The same things were measured in two ways. Each way mixes the same 11 hidden numbers, adds some noise and spreads widely along 8 directions of its own, which tell nothing about the thing.
Some things both ways: the first way, then the second way.
-20 -12   7  -2 -34  34  -5  10 -45  -2 -22 -18  27 -11  40 -34  21  33  11 -19  17  33 -33  14  77
  5 -13  48  12 -36  11 -33   2  -1  55 -67  -3 -29  11 -24 -30  -9 -17  25   0 -24  28  49 -16  23 -15  23 -28  25

 -4 -14   3 -22 -13  -5 -32  82  34  -6  -3  41 -28  25 -37  18 -16  16 -42 -22 -16 -16 -14 -37 -38
  9 -15  28 -14 -51 -17  -1   1  31  -9  28  11  19 -23  12  -7  22 -18 -13  33  31  16 -15 -30  -8  45  -8  -6 -20

 25  -8  -5 -48  16 -90 -10 -30   3 -15  27   3 -54  17   0  52 -37   2   3  21 -35  -9  44   5   3
 28 -17   9 -37 -20  24 -15 -10  22  28   2  73   6 -11 -19 -31  19   0  28 -26  21   0 -49  40 -25  25 -12  64  17

 15 -47 -15 -22 -23 -11 -11  30 -42  11  41  56  -4  30  23 -55 -68  27   7 -13  -7   6 -28  59 -48
 39 -11  -4  -1 -11  48 -15   0 -39  42  11 -47 -50 -41  27 -38  -3 -10  16  26  -6   4   9  62  24 -41  12   0   4

 27   4 -12 -24 -18  61 -45  11  69  -7  57 -12   0   0 -20 -39  33 -19 -30  24 -31  31 -47 -28  40
  4  34  10  50  36  22  -9 -71  28  -9 -36  11  35  15  30 -47 -43  20  25   5  64 -47 -36  16 -34 -43 -48  -4 -41

 14  16  18  11 -29   1 -31  45 -25  10 -40  -1  31   6  55  -8 -32  55 -27   7 -22   6  42  25  -4
 16 -40  15  24   5  28  -7  -8 -27   5  37 -46 -19 -45  60  -1 -16 -18  -7  50  48  35   4 -18  30 -14   7 -32 -48

-19  -6  17 -10 -10 -93  11 -22 -17  -3 -16   3 -32  12  -6  59 -28   4  29  16   2 -12  64  36 -49
 19  18  24 -25 -18  34  37  64 -30  18  -9  -2 -62   6 -10   9   5  49  10  24   2  22  34 -28  68   4   6   0 -17

-30  23 -63  35  14  52  -9   8   1 -12  26 -39  18   8 -23   7  -3  35   5  34 -17  38   0 -40  46
-12  12   5  13   8  -8  14 -34  68 -13  -6  44  29 -14  12  16 -23 -13  11  19  69  -6 -42 -36 -15  18 -29   4 -47

 25  11  21  51 -55  19  45   5  10  34  29  23  53  12  10 -41  43  33  17  10 -11  -3  18   3 -35
   0   26    0    8   38    2   19   10  -39  -11  -42 -108   -4   11   -1  -25  -12   22   -8    6  -14    7   -9    4   13  -58   11  -39   16

 -8  -8  23  17 -27 -19  33  39   8  10   9  19  14  14  -4  18  12  39 -10  13  -3  -8   4 -22 -57
 33 -17  17 -32  -7  34 -12 -32   0   0   3 -12  -1 -24  33  -2  -7  -1 -16  38  74   4  -1   9 -27  52   1 -39 -20

-29  -6  10 -21 -37 -78  42 -42 -42  33 -42  10  24  43  19  48  -3  51   1 -22 -20 -13  61  17 -53
 27  33  34 -19  -9 -15   2 -27  17  10 -46 -87  23   5 -18   1  32 -24  61 -35  34  -8 -65  10   5 -10   9   6  20

-26  35  11  23 -22  27 -19  38  -6  -8 -17 -23  28  -9  15 -15  -8  50 -36  23 -28  19  17 -50  62
 27 -26 -41   4  -6  -1   8   8  10  -8  -2 -27  39 -60 -66 -53 -15 -43 -64  -5 -70  38 -31  18 -23 -70  74  -7  48

 36  -1 -47   9 -10  21 -21 -44   7  -5  82 -13 -34  -3   7 -34  -6 -21  15 -17  16 -25 -20   9  23
-10  12  15  28  20 -22  11 -11  30 -27   9 -14   8 -27  20 -18  -7 -14  15  -8  30 -13 -78  20 -31 -29 -21   6 -13

 -4 -28 -17  -9 -47  21  47 -36 -59   0   3  10  14  34  26 -40 -14  -5  66 -19  22  11 -39  54 -37
  -8    4    9   28  -79   -6  -47   20  -22   57   49   26  -28 -104  -34   -6  -16  -72   36   29  -14    9   -6   46   14  -33   -2   14    8

-23   7 -15 -11  -3  -3  -9 -22 -30 -26  11 -41 -12  -8  35 -11  -4  29  -3   0   3  17   2   6  68
 10  26   8 -36  52   4  44  43 -13 -27 -10 -29 -51  27  43   9 -16  48  12  -5   7 -21 -15 -26  40   3  -7 -32   1

-22 -44 -23 -28  19 -42  13 -27 -59  30  38 -11  13   4  47  13  -1  15  22  18  46   2 -41  59  19
  3 -18  34   1 -69 -22  22  32  17   4  14  -7   4 -42 -43 -34  46 -20   1  -4 -15  35 -48  19 -19 -17  -1  37   0

 -9  17  17  25 -35   1   0 -50  22  66  -2  13  40  14 -19  13  52  25  13  -5  -7  -7  32 -11  16
 28 -27  11  -9 -30  26   5  17 -11  21  38  41 -28 -49  17 -16  -5  -9  46   5  -7  -8 -32  21  23 -24 -27  45 -25

-16 -12  60 -58 -40 -20 -12 -32 -11  51 -38   2  30  10  71  61 -18  49 -31  24 -31  55   4  -2 -29
  5  14  -5   3  58  29  35  -6  -5  -2 -18 -21 -31  16  27  -4 -21  49 -13  16  22   2 -12   5  -3 -22  13  -8 -11

  6 -42 -24   1  -5  29  21  -2 -21  26  16  35  45  42  -2   4 -19  60  33  23 -17  31 -42  10  -7
 -3  41  32  26   9   3  -8  -3  22   3 -35 -16  29  -2  -9 -40   1 -19  19  -5  21 -27 -44  43  -7 -60 -15  35 -30

-26 -73 -21 -29 -45  24 -20  -3 -17 -18  88  31 -21   2 -10 -60 -49  15   4 -16  -2  47 -64  21   3
 -1  30   0  -9 -13 -22  53  24  27 -12  -5  23 -24 -12 -13   1 -33  16  11  -6  -8 -12 -26 -36  23 -13 -12 -23 -11

-22  35 -65  66  10  12  -6  74 -35  10  -7   6  39  25 -24   6 -33  48 -12  39 -11  -6  45 -31   6
 23  15  13   0   9 -13  26   5  18 -62  12 -63  32 -12  18  -4  37   6  11   9   7 -15 -69  -3 -29 -15  -9  16   3

 -9  -1 -29 -34   7 -83 -17 -30  -5  22  26  -4 -22  16 -10  32   1  -4 -30  11   4 -32  17  -3  -1
 28 -20  47  -1 -44 -41  22 -11  -1 -27  49 -31  15 -41  29  13  22  -6  45  -6  31   1 -78 -44  -9  12 -26  -6 -20

  8 -13 -22 -15 -50  60 -17   2   5 -22  -5 -23  11   2   4 -26  40   1  -2 -17   0  35 -46  -8  48
  1  17  -1  44  11  15 -14  -6  -2  -8   1  38   9 -44  40  -9 -54  -4  -6  61   2 -40  24   1  -6 -73 -37  -1 -53

-28  55  26  22 -16  32  33 -30  41   0  -1 -42  17   2  -5  13  68  -7  18  30  -7  10  19 -38  21
 45  31 -24  18   2  57 -50  -4 -36  24   3 -62   0 -58 -28 -35  -7 -48  18  21  -3  -3  -5  67  27 -52  48  -1  38

 -4  -6 -35  33 -10 -11  17  26  -9  10  65  47 -19  16 -47   8 -23  -9  37  14   1   0  20 -28   1
  -1  -34   11  -24  -10   41  -13   27  -18   69  -72   99 -110   20   13   13  -26   69   16   28    7   22  109  -21   26   24  -31  -17   20

-45 -19 -20  30 -35  82  35 -14 -66  49  16  32  68  35  37 -26 -29  55  51   2  11  51 -31  20   4
 31  38 -36 -14  74  25  15   7  -8  -7 -37 -87 -54  46  35  -5  20  64 -13   5  30   8  17  -7  52   8  33 -43  53

 44 -21 -48 -17  -8  28 -42  46   9 -35  79   2  -7   8  12 -48 -47  -1 -31  62 -27  28 -36  14  13
 11  27  38  54   0   4 -31   5 -42  25 -11 -61 -31 -26  11 -14   5  -7  42  11   2  -2  -3  21  29 -62  12  -8   6

  5  -9  -6  11 -34 -32  35  21  -2 -18  34  17   8  26  -7 -11 -16  22   4  34 -23  -6  31  11 -62
 23  45  10 -45  21   2  26  -9   7   3 -64 -37 -10  50 -16 -10  17  60   5 -24  47 -10 -20   3  -5  33   0 -22  37

 -20  -51   22 -106   -7  -66   13   -7  -41  -18   22    9  -32   22   57   21  -34    8  -20    8   -8   25  -42   22    8
  8   7   7 -43  -1 -19  10  -2  12  12 -35  30 -17  23  -8 -21   3  47  -8 -27  28  -4 -14  -1 -24  43 -19 -22  38

-41  21  29  21 -57   2  51   5 -14  37 -25  47  30  50   8  30  -3  39   5   3 -11   8  54 -13 -79
 11  18  10  35 -28   1 -27 -12  -9   9  17 -49 -15 -69  12  -3 -12 -50  48  29  10 -17 -21  37  -1 -42  -7 -10   1

 -8  -8 -48   5  -9   6 -15 -64 -10  53   4   7  12  31 -19   6  19  11  24 -46  27 -41 -15  19   2
 28 -14 -17 -15  10   5  39 -56  90   2 -53  50  34  18  -2 -59  11  33 -46 -15  53  -5 -41  27 -59 -15 -19  34 -27

Other things, the second way, with their names:
<486>: -22  -4 -13 -10 -18   1  41  -5  22  -6   9  61  17   3 -26 -17 -24  36  15  -4  23  16 -42 -39  -6  16 -56  15 -12
<37>:  -7   7  23 -21  -5  26  20  14  14   6   6  34 -28 -14   7   5  -6  11  20  15  58   3 -31  15  -3  34 -24  19 -31
<96>:  24  28 -11  -8  25  20 -12  65 -39 -28  47 -28 -14 -37   4   5  18  -8   7  18 -25 -11 -33  19  36 -20  28  23  34
<445>:  27 -40   8  32 -21  33 -13 -55  29  39 -37   3  22 -21 -15 -40 -26 -24 -44  39   8  43  30 -12 -18 -35  54 -23 -21
<449>:  44  12 -38  16  11  13  38  23 -10 -60  43 -92  74 -35 -16 -60  19  -3 -63  25 -33  15 -50  -9  28 -77  33  11 -18
<706>:  51 -12 -28  -2  -2  40   2 -38  26 -10  39   6  39 -58  27  10 -11 -24 -24  59  47  -1 -17  -7  -5 -11  16  14 -48
<542>: -25 -16  30  24 -36 -32   5   5  23  14  -2  19   9 -15   0  11  -7 -12  -3  24  32  41   2 -70  24   4 -23 -13 -36
<93>: -15  30   8  -4 -27   1  31  40  22  -7  -1  38   2 -17 -64 -17  -1   4   4   3 -39   3 -41  17 -21 -18   4  39  14
<647>:  26  37 -40 -29  31  27  42  27 -49   6   5 -57 -48  18  -4 -14   7  77 -10   3  -7   7  -1  13  43 -12  11 -13  41
<426>: -27  -9  34   7 -53 -26  -8  27  33  23  10  39   4 -27 -25   6  27 -31  25  10  20  35 -30 -13   6  16 -23  44 -11
<195>:  29 -32   9 -14 -48 -24  12  29   4  -3  33  15 -15 -34  -1  14  23  14 -54  36  35  55  24 -79  30  50  26 -43  -2
<318>:   2  13 -45 -33   4 -14  49  44   0 -23  27 -18 -10  -9  -2  22   9  35 -36  36 -36  16   0 -45  29   3   8  -3  24
<183>:  -7  -3  22 -15 -52 -48  32  40  12   9  21  63 -18 -40 -22   0  12  20   3  -4 -21   2 -35   0 -21 -12 -34  33   0
<686>:  -5  23  38   5  -2  18  -8  18   7  12 -35  -4 -25 -10 -22  -5 -22 -23  38  -3  27   4 -16   5  22  -3   9 -11  -3
<337>:  52 -11   2 -16 -51  14  -1  -2  30  30   9  15  10 -49 -33 -33  12 -43   0  -2 -11  12 -24  21  14 -23  39  28  -2
<126>:  17  32 -12 -11  36  46   5  -4  21 -15  20   5 -24  -4  31   0  24  24  36  11  79 -21 -56  47  -2  29 -27  43  -2
<476>: -26 -18  35  46 -44 -36  -3 -12  31  43 -43  -6  -7 -56 -53 -22  -6 -56  34 -24 -21  34 -49  33 -33 -74   7  21  10
<259>:   7  10  12 -14 -37 -25  25  29 -14   3  48 -29 -23 -43  14  29   7 -17  55  11 -48 -12 -44 -14  24 -24  -8  23   3
<17>:  46   8 -21  47  29   9  34 -53  25 -66  17 -68  64 -12  24 -20 -24  14 -47  35  69  17 -29 -88  23 -16  22 -69 -44
<575>:  10  23  23  13 -16   4  -7   1  30  42 -44  16 -30  -9 -23 -29  18   2   7  -8  40  11  -6  43   7 -19   7  16   0
<577>:   1 -12  39 -27 -18  30   4  18  16  16  -1  48 -42 -39  10   4 -32 -30  33  12  31  -4 -19  18  -3  19 -12   5 -35
<614>:  15  10  21 -15 -18 -11  11   6  -8 -18  13 -48  10   8   9  -4  34  20  26   8  -3   2 -33 -25   6  12 -14   8  16
<493>:  14 -12 -62 -72  24  11  45   5  16  18 -29   9  -2   6 -25 -26 -21  34 -77  -2   9  31   8   3   4  16  17 -25  20
<197>:  38   7   8 -40 -18   0  25  47 -31 -17  29 -11 -14  -7   2   2  33  44  -9  16 -19  -1  -5 -22  17  20   5   3  23
<213>:  22  10 -11 -12  39  41  -5  -9  12   3 -32 -44   5  20   5 -24  -2   1   2   1  28  14 -11  -1  32   0  26  -5  15
<638>:  11  11 -29 -14  -7  -8  72  56  10 -49  82  23   6 -65  26  -4 -14   9 -41  41  -4 -20 -50  -3  22 -43 -31  32 -72
<556>:  -3  52  36  -6 -14   6  -7   8 -13  36 -21  27 -67   2  -3  -4 -10  24  74 -17  15 -37 -21  45   1   6 -31  10  23
<602>:  -2  20  11  22  23  34 -31   8  -8  28 -21  27 -42 -10  26   6 -44  -2  17  32  54  -1  37 -13  48  -3  -7 -25 -23
<90>:  47 -27  20 -39 -44  56 -49 -13 -27  25  68  83 -48 -52  26  24  16   4  87  15  44 -17 -30  35 -28  88 -30  39  38
<23>:  46  10  21  45  23  54 -24 -12 -13  18 -64   1 -18 -41  13 -17 -50 -10   3  32  33 -19  40  23  15 -88  18 -24 -43
<695>:  21  15 -11  -9  32  41   0  13 -14   4 -46 -40   3  14  -3 -11  -7  18 -23  37  -4  14  32  -8  25 -31  25 -10   6
<661>:  18  -7  28 -31 -30  36   5 -17  37  21 -25  28 -18   6 -11 -27   6   0  29  -7  50  11 -21  16 -11  49 -11  10  -6
<533>: -15  26  22  40 -16 -26  16   6  14 -18  -4 -46  33 -23  -7 -19  14 -13   9  22 -18  -5 -44   8 -20 -68 -16  29 -20
<192>:  17 -10   3   9  24   7  -2  16 -16  11 -30   8 -35  14   7  -8   5  47   0  -2  -3  20  15 -22  16 -17   6  -3  33
<68>:  23  24  36  32 -30 -12 -14 -15  22  -4  -9 -33  12 -33 -32 -40  11 -28   8 -13  43   9 -46  15  -7 -10  20 -25   7
<618>:  28 -14 -29  -7  51  37 -18 -56  21  -8  -8  17  15  -6  44 -21 -27  10   8   4  54 -23 -34  21 -33   8 -21  -1   7
<292>:  13  32 -19 -16  27  11  13   7   4  -8  -5   3   1  -5 -26 -26  -7  17   9 -22   7 -13 -53  29  -5 -10   0  12  34
<437>:  -3  24 -25  21   3 -12  48  -7  46 -20 -44 -10  15 -15 -21 -12 -29  17 -45  37  -2   0   4 -20 -16 -56  -1 -23 -24
<325>: -29 -37  45  35 -54   0 -40 -66  54  49 -45  49  15  -4  -2   2 -27 -40  36  34  51  41  22 -53 -25  35 -23 -19 -24
<355>: -12  12 -12 -10   2 -15  44  66 -30  -3 -13  -6 -36  -5 -33 -19  -6  54 -46   9 -34  29  12  -8  19 -36   2 -17  21
<438>:  33 -13  14 -31 -13  35  18 -41  16  39 -53 -14  -5  10  -7 -17  -3  10  31  -4  -2   1  -9  17 -19 -17  10  17   2
<340>: -29  42  28  -6  23  -6  25  45  28  -7 -57  54 -20  48 -25 -28   5  54  -3 -11 -12 -16 -12  13 -17 -11 -27  33  10
<137>:   3 -25   4 -32 -35   9 -19  37 -29  37  28  39 -35 -58  -3  -9 -10 -19   6  13  -2  14  -4  35   5   8 -15   9   9
<421>:   9   5  88  21 -21  -2 -27 -20  20   1  -3  17 -43 -12  51  22   5 -15 100   0  57 -33 -41  -2 -21  26 -33   0 -18
<528>:  51 -11  -1 -24 -22  28  -3 -13   0  31  10  13  11 -23 -22 -15  20   1  -3   5   7  18 -17  11   5  -1  32  33   8
<349>:  14 -33  30   1 -57  26 -23 -11 -22  59   8  10 -28 -61 -24 -14 -16 -31  25  15  24  37   0  25   3  -5   5  -3  -7
<468>:  25  16  32   5   1  25 -20   6 -11  34 -14 -27 -44   1  32  -5  26  13  34  12  59   7   8  18  46   5  -3   8 -10
<412>:  38   5   4 -13  55  43 -11 -23   0 -14 -17 -10 -21  22  48 -12   9  44  14   4  47 -23 -19  19 -15  17  -2   1  20
<46>:  10 -17  22 -22 -34 -13  34  -8  35  34  -3  95 -42   0   9 -13  -9  50 -14  -7  66  14  -5 -21  -4  44 -34  -5 -34
<298>:  -2   4  31  44 -26  -6 -25  11  -9  13 -22 -38   4 -23 -44 -10  -2 -25 -16  27   0  56  21 -42  22 -14  52 -44  20
<207>:  11  12  43  39 -52   6 -12 -33  41  41 -33  51 -28 -30 -19 -18   1 -14  72  -6  11 -21 -27  41 -31 -39 -23  43  -6
<399>:  36 -23 -11 -36 -22   5  15  38  16  21  30  41 -36 -13 -13 -14  19   6 -37   7 -42  38  10 -30  35  25  64   7  31
<98>: -18  43  35  30  -8 -19  17  34  -5 -10  -6  14 -32 -13  20 -23 -17  28  20  16  -2 -41 -14  27  -9 -51 -54   6 -32
<208>:   3  44  41  12 -21   9  20   6  23   2 -11  10 -28 -24   1 -21 -33 -15  35  10  23 -36 -25  27  -3 -27 -18 -11 -45
<452>: -10  -8  24  38 -14  13  14 -10  23 -13  -7  17  25 -32 -12 -31 -32 -17  10  16  23  10 -34 -11 -12 -38 -24   3 -45
<155>: -26  25 -23   1  52 -24  48  15  13  -9 -38  -8  -5  24   8  -3 -32  42 -16  -5   0  -1 -17 -33  22 -44 -27  -9  -6
<665>: -14   5  35 -14 -17 -39  40  68   1   2   4  13 -72  -5   0  41  13  33   0   5  19  38   4 -65  45  38   5 -30   3
<131>:  24  20  -4  -5  25  12  -9  18 -27 -42  44 -18  25 -28  23  -8  -7   2  -3  18  26 -20 -44  -4   8   0  -5  -4  -1
<388>:   41   37    4  -32   20   18  -10   -8  -21  -10    5 -105   28   -4    8    3   25  -25   54  -11   18  -18  -59   14   34   -3   19   10   26
<433>:  -1   0  26  23 -20   8 -13  26  15  27  21  54 -45 -55  18 -28 -18 -31  22   6  30  -8 -21  46  18 -31 -24  22 -43
<444>:  -4  -7  40  25  -6   1 -34  20 -12  39 -38  -7 -33  -5  -9 -10  -1 -16  17   6 -13  29  20  -6  22 -24  32  -8  24

Some of these things the first way, each followed by its name:
-28   6 -16  35  14  24  23 -26 -10  38   3 -15  58  13  -9  -7  56  43  38  32  14  16 -14  18  54 -> <449>
 35  19 -16   1 -29  -9 -46  36  21 -25  33   4 -25   1  -5   4 -37  -8 -33  30 -37  -1  51 -26  27 -> <192>
  9 -50 -47   4  -3  35  -5 -22  -2  45  96  44  -8  19 -26   1 -50 -14  56 -15   6  10 -53   3 -39 -> <126>
  9  40 -12  -4  -4 -34 -18 -31  31  -2  58 -33 -21  -3  23  24   7  -1 -48  45 -16 -12  51 -20   8 -> <476>
-22 -28 -12 -23   5 -15 -20  26  36 -28  66  32 -58  20 -48   4 -44   8 -21  22 -12   4 -28 -19 -50 -> <208>
 -5   9 -52   1  28 -31 -11  20 -45 -27  45 -21 -18   1   0 -36 -55  -9  36  41 -21  31  24  37  40 -> <486>
 -6 -31  16 -65 -36  11 -66 -31   7 -32   7 -37 -43 -26  40  -3  -5  10 -35 -27   4  37 -44   5  67 -> <399>
-17 -16  26  -7 -44 -32  33  35 -26 -21 -12  -6  44  10  47  15  12  58 -25  74 -18  51  34  23   3 -> <197>
  2 -24   9 -25 -59 -49  34 -28 -42 -12  -1  -3  23  24  66  14   1  32  -8  43   1  20  41  63 -28 -> <183>
 27 -28  20 -51 -35 -31  -8  -3  11 -31  54 -18 -27 -15  42 -19   7 -26 -18  16   3   4 -21  33   1 -> <355>
  4 -17 -34  33   8 -35   2  24 -19 -21  73  21 -36   4 -20 -22 -52  15  32  10   4 -13  30  31 -25 -> <661>
 13 -13 -69  -9  24  -3 -14  -1 -31 -25  39 -35 -19   2  13  -1 -21  -4  26   9  11   8 -17  26  41 -> <426>
 -7  -2 -67  26  -4  10 -21  30  -9 -22   6 -11   5  20 -38   3 -34  43  -5  20 -28  20  17 -14 -11 -> <706>
-29  -5 -18   9 -27  51 -64  50  21  -3  19   4  11  -2 -36 -31 -25  13 -30   7 -16  26 -16 -25  35 -> <17>
-27  11  -1  41 -38  26  -6   3   9  54  13  34  29  16 -21  40   0  34 -12  18   1   7  19 -56  -8 -> <421>
-15  -4  -1  40 -60  37 -16  13   9  -3  -6 -10  44  -2 -15   3  11  41 -14  21 -11  12  19 -29  35 -> <23>
 -7  74 -20  31   2 -10   2   1  -1 -39 -44 -69   9   4  25  25  38  19  -9  45  -8  -4  92   9  49 -> <542>
 39  20 -37  10 -23 -23  -5  17  -4 -69  19 -56 -11  -8  18 -51   6  20 -13   2 -38   0  51  26  26 -> <388>
 49 -18 -57  17  -9  -5 -11  63  21 -47 112   1 -18  -6 -15 -61  -3   0 -19  50 -19  18  -2  16   5 -> <614>
 -8  -7 -44  15   3 -18 -34  18  20 -18  32  27 -35  27 -71  -4 -44  25  -9   0 -23 -22  18 -18 -18 -> <337>
 47 -22 -56  19 -27 -10 -12  25 -34 -48  24  -7 -34  -5 -15 -43 -36  -3  42 -42  -4 -11   7  27   3 -> <695>
 -3   9 -12 -37 -42   4 -23  23 -12 -69  -1 -68 -20 -19  55 -30  12   0 -36  -1 -12  46  13  25  37 -> <318>
 34  14 -18  18 -30 -21  -2 -27 -10  -7  26   3 -28   7  12  12 -22  -5  21  -2  -3 -20  51   7  -4 -> <412>
 -5 -45 -16  -8 -20  -9  10 -35 -34  20  36  15 -20   0 -15   3 -31 -13  63 -19  19  15 -46  10 -21 -> <93>
 -1  26 -35  25 -33 -12  10   4 -16 -15   4 -17  19  18   4 -26   4  45 -20  32 -31  31  51  10 -15 -> <259>
-34   6 -75  55  -2   4  23  -5 -57   7  45  15  29  36  -8   2 -56  37  32  87   3  34  45  28 -17 -> <207>
 13  43   5  41 -60  -5   7  16 -19 -23  -5 -45  21 -24  37 -13   8 -13   6  45  -7  18  74   8  15 -> <90>
  3  33  -6  30 -14  14  15   7  18 -40  10   6 -26  22 -19  23 -28  14  29  33 -30  10  61 -20  -4 -> <602>
-32  52  37  15 -22   8 -36  61  11 -24 -64 -27   3  -7   9  28 -30  34 -36  10 -39   8  62 -51  22 -> <686>
  6 -11 -18  -5 -13   5 -40  23  36 -12  52  33 -56  15 -55 -17 -42 -40  -4 -21   8 -55 -26 -22 -36 -> <68>
